The same things were measured in two ways. Each way mixes the same 12 hidden numbers, adds some noise and spreads widely along 7 directions of its own, which tell nothing about the thing.
Some things both ways: the first way, then the second way.
[ 16   1   8   6   3  -6   8   8  -2   6  21 -21  20  -8 -31   2 -13   1
  -8  -3 -11  -1   5   4   4 -25   2 -13  29]
[-14 -13  10   5  12  10   2  -1  -1   3 -13  -5 -12   8   9  13  -2   7
   0   6  -2   0  14  -6  -9  -3  13   5   7]

[ -7 -10   4  15   7   1   4   3 -12  11  12 -26   9  -7  -7  -7  -2  -3
  -3  -8  -4   2 -11  12  -1  -1   6  -3   3]
[  7 -17  -1 -11   7  17   3  13   4   3   7  -9   8  16 -15  23  -6  -7
  12  11   2 -21  29  -7 -26  11  -1   8  19]

[ -1   1   6   3 -13  17  23   7  -8  12   4 -24 -16   2  25   8   1  15
  -2   1   4   5  -1   1  10  -1   0  -4  17]
[ 17  14   0  -4 -12 -20   6  -7   7 -14   2  14  -4  -9 -24 -15  -2  21
   0   3  12   5 -20   8  11  -1  -1  -6 -15]

[ 14  10 -10  -2  -3  -6 -25 -18  21  -5  -9  14   6 -13  -3  -5   1  -6
  10   3   8   8   1 -12  -1  -8  -5  -1   7]
[ 18  24  28 -13  10  -9  -4  -5  -9  -3 -14   1 -16   3  -9  -1   6  22
  16 -18   2  10 -11   4  30 -13  10   0  -3]

[ -1 -14 -14   0  -4  -2  -6 -21  -2  -6 -25 -13  -4 -25   4 -15   5   5
 -11   7  12   3 -16  -1  -5   0   6   7   5]
[  8   5  12   3  17  14 -14  -4  -6  13  -2  20  12  20  15 -19  -3  -2
  20  -4   6  -1   5   3  28  11  -6   7 -16]

[ 19  -7 -11  -4  12 -13 -24 -30   7  16  -5  -1  14 -43   4  -1  10  -6
 -18  12  15  22  13 -17 -10 -24   3   0   5]
[-35  -8   7  -7   8   2   2 -11   7   6 -16   3 -14  20   9   1   8   0
 -10   2  -3   0   6  -7 -25  -6  12  25   2]

[  6 -13 -10   0   2  -3   1   5  -2   4   5 -22  25  -7 -15 -13   3  -4
  -8   8   1   0   8   7  -9  -5   7  -2  22]
[ 10   2  16  10   8  -9   8   2 -14   4 -14   8   2  -7  -2  -9   0   3
   0  -2  11   1   2   5  10 -10  12   0  -4]

[  9  17  21   6  -1 -11  21  37  -8  -7  43  -6  19  29 -29  15 -26   3
  -2  -2 -18 -21 -12  17  17  -7   2 -10  22]
[ 29  11  16 -19   1 -13  -1   5 -10 -14  -6  14 -12  11 -24  18  19  36
   3  -7 -17  10  17   0 -27 -32   5   9   6]

[ 17  12   8   3 -13  13  13   1  -8   0  10   2  -1   5  18  17  -2   4
  -8   9   3   7  -7  -5  -2   5  -1  -7  13]
[-17  -9  -6   6  13  -5  -3   6  -6  13  20  10  15 -22  19 -21 -11  -4
 -30  13 -12   5 -16   9   9   4  -5 -10   2]

[  1  18   9  -6  -2  14   9   8   5   6  21  -7 -21  22  15  12   9  20
  -2  -6  -4   4   7  -3  22  10 -13  -7   9]
[-17   2  -5  -1 -14 -16   9   1   9  -8   6   1 -11   4   2  15   6   0
  -7   4   2  -8  -8   2   5  -9  -1  -6  15]

[ -4   6   8   6  28  15   9 -10  -3  12  25  -5  -6  22 -11  14  15   0
  -7  -6  -3  17   8 -12 -17   5   2   0   0]
[ 14 -21  -4   0   8   1   3 -21  -3  -6  21   8  12 -18 -13 -17 -11   8
 -12  12   4   7 -14   8   7  12  -4 -11 -15]

[ -9   3   2  29  -2  11  13  -2  -2 -13   1  10   5   1 -20   2 -16 -11
  10 -16  -7  -1 -16  10 -28  15  11  -4  -3]
[  2 -23 -31 -11  -3   4   7  24  -1   8  17 -12  26   7  -8  39  -8 -21
   2  -3  -3 -25  25 -19 -28  16 -11   0  24]

[ 23 -23  17  10   7  17  15  13   3   2  29 -15  17  29  -7  13  -3  -2
  -6  10  -5  -2  20   5  -7 -17  13 -10  28]
[  7  12   8   2  -4 -18  11  14  -8 -12  -5  -1 -14   0 -21  16  -9  18
   1 -15  -6   3  -4  -8  -1 -17   2 -12   2]

[  9  13   0 -10  -9   1   7  -6  -4   9  -3  -3   2  -2  24   7  11  18
  -7  16  12   1   0  -7   8   4  -8   3   2]
[  5  32   8 -12  11 -23 -13  -2  -4   1  -8  24  15  26  27 -31  19  -1
  -4  -7 -15  10  -1  29  11 -14   3  12  -5]

[ 13  16  13  17 -10  27   8 -10  -9 -11  20   9  -4  15  -3  22  -4 -12
   6  -7 -11  14  -1  -9 -20   2   0 -13   6]
[ 16  -3  12  -5  -2  29   8   2  -9   7  -1 -17  -4 -12 -20   4 -14 -14
   7 -10   8  -1  11 -18 -12   5 -14  -6  -6]

[-14  47  -7  10  -5  -7  -1  -2   5   0   5  22  -3   7 -14  -3 -15  -8
   5 -24  -3   0 -12 -11  -3  13 -12   5  -9]
[-11  12 -18 -26 -11  12 -21   4  17  17 -13   4  19  45  39   5  14 -42
   5  -7 -11  -3  20  16 -19   2  -8  19   0]

[  8  16 -34 -15  -7   8 -17  -2  18  -8 -12   8 -24   2   7  -2  10  -4
   0  -8  12   6  13 -13 -10  20  -4 -10   3]
[ -1 -18  -1   3   2   8  -3  -6   4   2   7  -3   0 -13 -13   5 -10  -2
   0   3   4  12 -13  -8   3   8  -5  -7  -7]

[ -8  -7 -13  17  -7 -25 -16   4   5 -10  -5  -6  22 -43 -26 -26 -25 -12
   1 -11   0 -10 -11  23   3  -9   9  -5   9]
[  1   0  -1   9   8 -14  -1   9   4  -6   6  -7   1 -14   0  19  -3  21
   4  15   2  -9   1  -3  13   0   1 -10  24]

[ -3 -17 -23   6  -4  11 -11  -7  13  -1 -17   5  -8  10  19   2  11   7
  13   1   2   4  25   0 -14   2   3   6 -10]
[  4   4   2 -19   5   3  -4 -12  -1   4   7  10  -8   0  -1  -3   8  21
  -2  -3 -14  16  -5  -1  -8   2  -8  -2 -13]

[-18  13  -6   4   9  -6  11   8   6   3   8   5 -13  13  -1  -7   2  15
  -3  -5   7  -9  -7  10   9  23   0   5  -4]
[-24 -15  -8  -4  24   2  -9 -15  -3  23  15   6  13   0  25 -10   9  -5
 -15  10 -15  -1   2  10 -18  11  -4   7   5]

[ 12  25 -12   3 -22 -13   5   0   0   3 -17   3   0 -16   4  -1 -19  14
  -3  -3   4  -9 -19  -3  10  -9  -7   2   4]
[  3  11 -17  11 -35  -3  10  12  10  -3  -6   0 -17 -10 -11  12 -15  -7
   4 -15  10   1 -19  -4  16  -3  -5 -26 -13]

[ 11  11 -10 -17  19   0 -22 -20  21  16   0  12   9   4  10   0  30   4
 -10   6  12  18  18 -24  -3  14 -15   4  -7]
[ 18   7  10 -25  14 -11  -5 -10  -7  -1   6  18   1  12  -9  -6  19  23
   0  -2 -11   2   1  16  -4 -10   9  14   2]

[-13 -12 -15  17   4 -25   8  -3 -14  10 -14  -8  15 -26 -15  -4 -12  10
   0   4   2 -10 -11  15  -7 -17  14  10 -10]
[  0 -25  -9  20   6   8  10  -1  -7  10   2 -17   1 -24 -10  21 -14   2
   1   4   4  -6  11 -12 -24  10  -5 -18   3]

[ -6 -32 -27   5   5 -10  -7 -22  -3  15 -26  -8   4 -14   9  -9  12   1
   3  16  13   8   6  -5 -10 -21  14  15  -6]
[ 15  -7   3 -18   8  13  -5 -15  -6  17   8  -1  -1   5 -28  15  -4  12
  14  -5  -6  -7  15   3 -44   3 -16   0 -10]

[ 11   1 -21  -2   0   9  -6 -18  16   7 -14  13   4   1   4  -5  15  -1
 -10   0   7  17  14 -19 -13  11  -5   1   6]
[-23 -12  -8   5   0  -1  11  -4  -5  20  -8   9 -10  -4   2   5   9   0
 -11  -3   3 -10   2  -5 -22  -4  12  10   2]

[  2 -30   9  10   2  25  14 -10  -3   7   4  -8 -11  15  14  20  19  13
  11   8  -6  17   9  -1   1  -4   5  -7   7]
[ -6   8   8  23   1   2   6  -3  -5   9 -12  -5  -8 -20  16 -20  -2 -18
  -2  -8  13   7 -19   5  38   2   8 -15  -5]

[ -3  24   7  17   0  -2  13  15   0  -8  27   3  13  -5 -17  -4 -17   1
 -10  -5  -3  -6   2  17 -10  11   4  -6  17]
[ 36  18   4 -28  -8  26  -4  -6  -5  21   2 -10   6  -7 -26  -7  -9 -14
  21 -23   2  13   3  -4 -22  16 -34 -11 -32]

[ 13 -17  12   1   5   4  -7   2  -1  -1  20   0   6 -13  11  23   3  -2
 -10   6  -6  15   4   3   2  -1   6 -13   9]
[ 25   1  -8 -24 -11   4 -13  11   8  -8  27  10   8  -8 -24  11   0  13
   1   7  -8   9  -6  -6  -2   0 -22  -6   2]

[  7   7 -12   4 -31 -15  14  13 -16 -13 -13 -22  -9 -35  -8 -11 -24  16
  -7  -1   3 -19 -37  23  21  -1   5 -17  21]
[ -1   1 -14   6   5  -4 -14  -3  10  -3  16  20  14   7  16 -21   5   1
  -6  15  -9   0  -7  20  12   5  -3  -1  -1]

[ -2  17  10   7  -4  -9   7 -11   2   9   4  12 -11 -16  15   7  -5  16
  -2   2   8   3 -13  -2  23  -6  -6   0  -1]
[-15  21  -3 -10 -17   0   5 -10   9  10 -16  -9 -23  10  -5  11  14  -8
   9 -18   4  -8   1  -6 -24  -8  -7   7   1]

Other things, the second way, with their names:
(510): [ 16  -9   1 -19  17  12  -2 -19 -12   3  14  -8  15   8   2   6  -4   0
   5  -7 -11   1  14  -3 -14  11 -18  -3  -6]
(147): [ -1  15   6  -5  -4   9  -7  -4  10   3 -18 -13   1  27   9  -1   3 -31
  16 -12   1   5  11   8 -10   0  -8   5  -4]
(373): [ -9 -18 -32 -16 -22   5  11  -3  12 -11  13  10   0  23  -8  13   2 -13
 -15  -5  -9  -6   3  -6 -29   4  -3   6  -5]
(106): [ 19   9   9   1   2 -38  10  -9  -8 -16  -1  11   2 -13 -25   9   3  42
   6   3  14  -4  -4  -7   5 -11  -2  -1   0]
(481): [-30 -10 -17  -2  10   6 -12  15   3  21   5 -13  22  24  37  16 -14 -40
  -5  -5 -21  -3  13   6 -15  12 -14  -7  10]
(250): [  2   3  -7   1 -17   2   0  15   9  -1 -15   0  -5  10  -5  11  -8 -15
   4  -9   3   2   1   0  -2  -7   5  -3  -4]
(169): [  1  15   0   0 -10 -19  -1  16   8   1 -24   2   3  15   7   5   8 -19
  12 -12  11   6  -6  10  21  -7  15   3   2]
(513): [  5   4  -3   1  -1   6 -11  -3   3  16   0  13   9   1   7 -11  -5  -6
   6   2   4   2  -2  10   2   7 -11  -5 -15]
(251): [-16  -3  -5  10   6 -19  13  -5   0 -12   2   5  -9   2   4   1   9  15
  -9   1  -1  -3  -9  -5  12  -2  14   1  10]
(239): [-12   7 -16  15 -15  -8   5  18   7  11  -2 -12  13   0  13   9 -14 -40
   6  -6  14 -14  -4   4  16   8 -11 -17   7]
(316): [-30   3 -10  20 -17   3  10   9  11  17 -26  -9 -14  -5   9   2   0 -30
   0 -10  17  -5  -8  -8   0   2  10   1   1]
(440): [ 10  -7  11 -17   2  43  -9 -12 -11  25   0  11  -9 -15   5 -10  10  -2
  -3  -7  -2  16   5 -16  -5   1 -10   8 -18]
(245): [ 11  15 -12 -32 -10   3  -8  13   9  -6  -5   8   9  49   5   8  12 -19
  10 -17 -17   1  18   8 -17  -3  -1  15   0]
(499): [ 11  16 -10  20 -19   4   0  25   3   4  -3 -19   2 -24  -7   0 -29 -31
   5 -18   4   9 -20   0  24   4 -14 -37  -8]
(96): [  3   5   9  -2  11  -9  -4  13   1   2  -5 -11   6  10  -5  15 -15   2
  14   0  -3  -3   7   3  -2   1  -3  -7   8]
(120): [ 21   4  20   0  24  20  -3   1 -20  21 -10 -20   5  -9  -5   5  -5  -9
  25 -20   5   2  13 -11   7  10  -6  -5  -1]
(271): [ -7  -8  -4  -5   7  -3  -1 -14   1  -4  10  16  -3 -16   2 -15  12  19
 -21  11  -5  10 -13  -4   2  -1   6  10  -1]
(11): [-11   6  17  18   3  23   2  -2  -5  17 -39  -3 -17  13  13 -10   5 -25
  14 -19  14  -1  11  -7   4  -6  17  14  -9]
(236): [ -9   7   5 -11  28   5 -20   0   0   9  -3  -3  14  38  30  -7   6 -19
   6  -9 -24   2  12  18   1   3   4  13   8]
(360): [ 20   7   9   7   1  13  -1   4   4 -12  -3   0   0   3 -12 -14 -18   0
  13  -2   9   6  -4  -7  25  11  -4  -7 -15]
(221): [-18 -13  -5   8  15   5  -9  13   8   0   2 -17  14  18  28  20   0 -21
   1  14 -11  -8  22   2  -7   4  -1   1  31]
(418): [ 10 -11  -6   5  15  -2 -10  -5   5   0  19   3  15 -11   4   0   1  13
   6  20  -1   2  -2   6  13  17  -7 -10   6]
(194): [ 29  23  30  -4  15 -10  -9  -5  -1 -11 -13   6  -7  11 -12  -6   8  32
  26   1   2  12   6   8  13  -7   3   2  -4]
(534): [ 25   9 -11  -5   2   6 -19  -7  -5   8  26  13  24 -16   2 -23 -14  -2
  -2  -3 -10  12 -16  12  14  10 -33 -21 -24]
(492): [ -8  16   8  -8   1   4  -4  13   2   2 -20  -4   0  51  15  17   1 -23
  24 -21  -1 -13  22  -4   2  -5   0  14   8]
(55): [ 29  -7   0 -17  15  -4  -4   4  -2  -6  23   2  13   0 -20   8  -6  20
   9   6  -9   2   0   8   6  11  -5 -11   3]
(465): [-31  -3 -26  -8  26 -15 -12   0  14 -15  24   6  20  32  46 -10  15   4
 -31  25 -42 -13  13  21 -15   5   8  15  35]
(293): [ 26  -7  13  11  14  -1  -9  -3  -4  -1  10  -6  10  -4 -21  11 -17  10
  19  11   3  -4   9  13  -6   0 -13 -18   1]
(249): [ 32  15   7 -21 -24   6   4   0   2  -1  -8 -18  -8   0 -32  27 -12 -12
  27 -22  19  -3  -2  -3   7  -3 -14 -15  -8]
(5): [-11  -1  -6 -18   3 -18   9  -9   9 -24  -1  21  -5  42   3  -9  20   9
 -16   2 -13  -5   3  13  -9 -10  27  27   7]
(437): [ -3  -7 -20 -13  -8  18 -10  -4   1  27  12   2  11  -4   5   2  -1 -27
  -6 -10 -12   7  -1   7 -28   7 -22  -8 -13]
(276): [-16  -5   4   0  -4  -7   7 -12   1   3  -3   6  -7  -5  12  -3   5  -1
 -14   7   5   4  -7   7   2  -6   4  -2  -2]
(179): [  2   5  -5 -19  -1 -12   5 -12   2 -10  16  10   5   6   0  -7  13  10
 -12   6  -5  -5   0   4  -6  -1  -6   7   5]
(304): [ 35  17  -2   3 -26   8   3  17   2  -4  -9 -10   3  -2 -15  11 -10 -28
  25 -19  21  -4  -1   0  26   0  -9 -19  -6]
(273): [ 32  18   8 -18   6 -14   1  -1  -3 -16   9  14   1 -12 -13 -21  14  29
  -9   7  -7  11  -9  11  13  -7   7   1   1]
(491): [  4 -20   1   5  28  18 -17  -7  -4   8  16  -2  35   6  39 -22 -16 -29
  -4  12  -8  12   1  20  32  25  -7 -13  -8]
(496): [ 11 -15  12  19   4  11  10 -16  -2 -10 -13 -17 -10 -26 -24   4  -9  11
   7   7  21   7   5 -24 -10   6   0  -3  -7]
(399): [ -3 -34 -11   0   5  21   0  -2  -6  10  11  14   3  -6  -8   7  -5   5
 -13   7  -9   6  10 -14 -32   5  -3   4 -10]
(300): [ -4  -9 -12  18 -13 -15   8 -17   3 -11   4  15  -1 -33   2 -24  10   0
 -31  14  10  14 -25   8   9  -9   8  -4  -8]
(108): [ 16  12   6  -5 -10  -1   4 -15   4 -23  -6  12  -4  -1 -12 -28  -1   8
 -11   1   7  11 -10   0   8  -7   2   8 -19]
(457): [ 13  19   0 -19  -3 -18  -9  -7   3 -15 -10  30  12  28  14 -21  24   7
  -8  -3  -9  16   4  13  -2 -16   5  23 -13]
(352): [  0  -5  -1  14  -8   6  13 -18   0   0   3  -7 -11 -43   0 -15  -2   3
 -15  10  15   9 -18  -4  13   7  -4 -18  -9]
(294): [  7  -1  -3  15   1 -38  10 -11  -3 -10  -4  19   8 -10  -6 -13  -3  20
  -7   8  12   3 -15  18  10  -5  11  -9 -12]
(438): [  8 -10   4  11  37   1 -13   6  -9   2  14  16  23  10  18 -17 -13  15
   7   9 -12   5  -1   6  36  19   4  -5  -4]

Some of these things the first way, each followed by its name:
[-16  -7  -9  21  12  -4   0  -6   6   9   4  11   0  -1  -2  -9  -3  -8
  -5 -13   2   9  -4   4  -6  11   8   6  -7] | (316)
[ 6 -8 -8  0  5 -2  6  3  3  6  1 -8  9  3 -1  1  2  7 -5  9  8 -6 15  2
 -9 -7  8  1  6] | (481)
[ -6  32   0 -11  20 -20   3 -12 -13  19   0  -9  -1 -15   0  11  11  27
  -8   7   9  -1 -17  -8   2   1  -9  13 -20] | (491)
[ -3  11  19  10   5  -4  19 -14 -16   1   2  -3  -4  -9  -8  22  -5  19
  12  10   0  -5 -17   1  -3 -22   5   4  -6] | (510)
[-19 -16 -10 -20  32 -18 -29  -8  23  23 -11   4  12  13  25  -6  27   2
   4   7  19   2   5 -12   7  17  -5  29 -32] | (440)
[ -2  10  -8  -3 -10  -7 -10   6   3  10  -9  -9   8  -9  26  -5   3   8
   9   2  12  -7  -7   6   7  12  -7   3 -12] | (273)
[-13   6 -22  -3  -2 -11  -5 -19  -4  18 -26   6  -8 -12  29  -5  10   9
  -8   5  15   8 -10 -14   0   5  -4  22 -21] | (513)
[  4  23   7   5  25 -38  -7  -7  -8  15  14   0  25 -45 -13   3  -7  20
 -23   8   3   0 -23  10   6  -5  -2   6  -8] | (55)
[  4  25  -5 -24 -23 -15  14   9   3   2 -27 -13 -11 -22  19  -2  -1  36
   9  16  25 -24 -25   5  27   9 -10  -2   7] | (120)
[-14  -4  -1   4   5   5  -6  -2   4   4   1 -13  -3   0  13 -11   8   4
   7  -2  10  -3   5   9   0  10   1   5  -8] | (179)
[-24  25  -1  30   9  -1  -4  -6 -10  -7   8  10 -13  20  -4  -9 -21 -18
   5 -25   2  -8 -35   5 -18  17   8  16 -30] | (360)
[-17 -32 -35   4   9 -14 -13  -9 -11   7 -13 -18   1  -2  -3 -18  10  -8
   0   6   8   0   5   6  -9 -10  18  13 -11] | (293)
[  6  -9  -8  -3 -16   6   0  -8  -4  10 -12 -17  -3 -29  18   9  11  18
   7   8   1  10  16   1   6 -12  -5 -11   7] | (352)
[  4  34 -16   2 -10  -8   4   6   3 -17 -12  -1  -7  -4 -15 -17 -18   9
 -11 -11  10 -22 -29   8  -6  23  -1   0   4] | (438)
[ 12   9   0   1   2  -4  -8 -21 -11   6   4   7   1 -25   1  22   8   9
  -7   3  -4  14   0  -9  -1  -9  -6 -10 -13] | (221)
[ 12 -15  15   6  10  21  17  -9   1   8  18  -7   2  22 -14  12  10  -3
  -5  -1  -7  15   4 -12  -1  -6   3 -11  21] | (11)
[ 14  -1 -12  12 -13   4   8   3  -6 -10  -8 -16  -4  -8 -16   1 -15   3
   6  -6  -2  -9  -9   8 -13 -10  10 -13  12] | (373)
[  4  -5   7  11 -12  15  23   8  -5  -3  13 -18  -1  -7  -6   1  -4   8
  -9   0  -5   3   3  11   2   1   4 -16  31] | (239)
[ -5   4  -1   5  17   6  -9 -11   3   9  19   6  -1   8   6   6  16   4
 -12  -4  -5  16  21  -6  -4   6  -6   3  -9] | (194)
[  5  17   8  -6   4 -11  -2 -20  -2  10  -9  -3  -1 -13  11   1   1  13
  -6   8  16  -3 -21 -12  10 -10  -5  11  -8] | (492)
[  7  35  -7   0  -3   8  -5 -26   7  -1 -13  27 -24  -3  19  14  10  21
  -2  -6   7   9  -7 -17  -3  19 -15   0 -22] | (251)
[ -6   5  23  22   5 -16   6 -13 -28   9  11 -14   9 -25  -2  10 -23 -11
   5   2   5  -1 -41   4  -2 -29  14   7  -8] | (108)
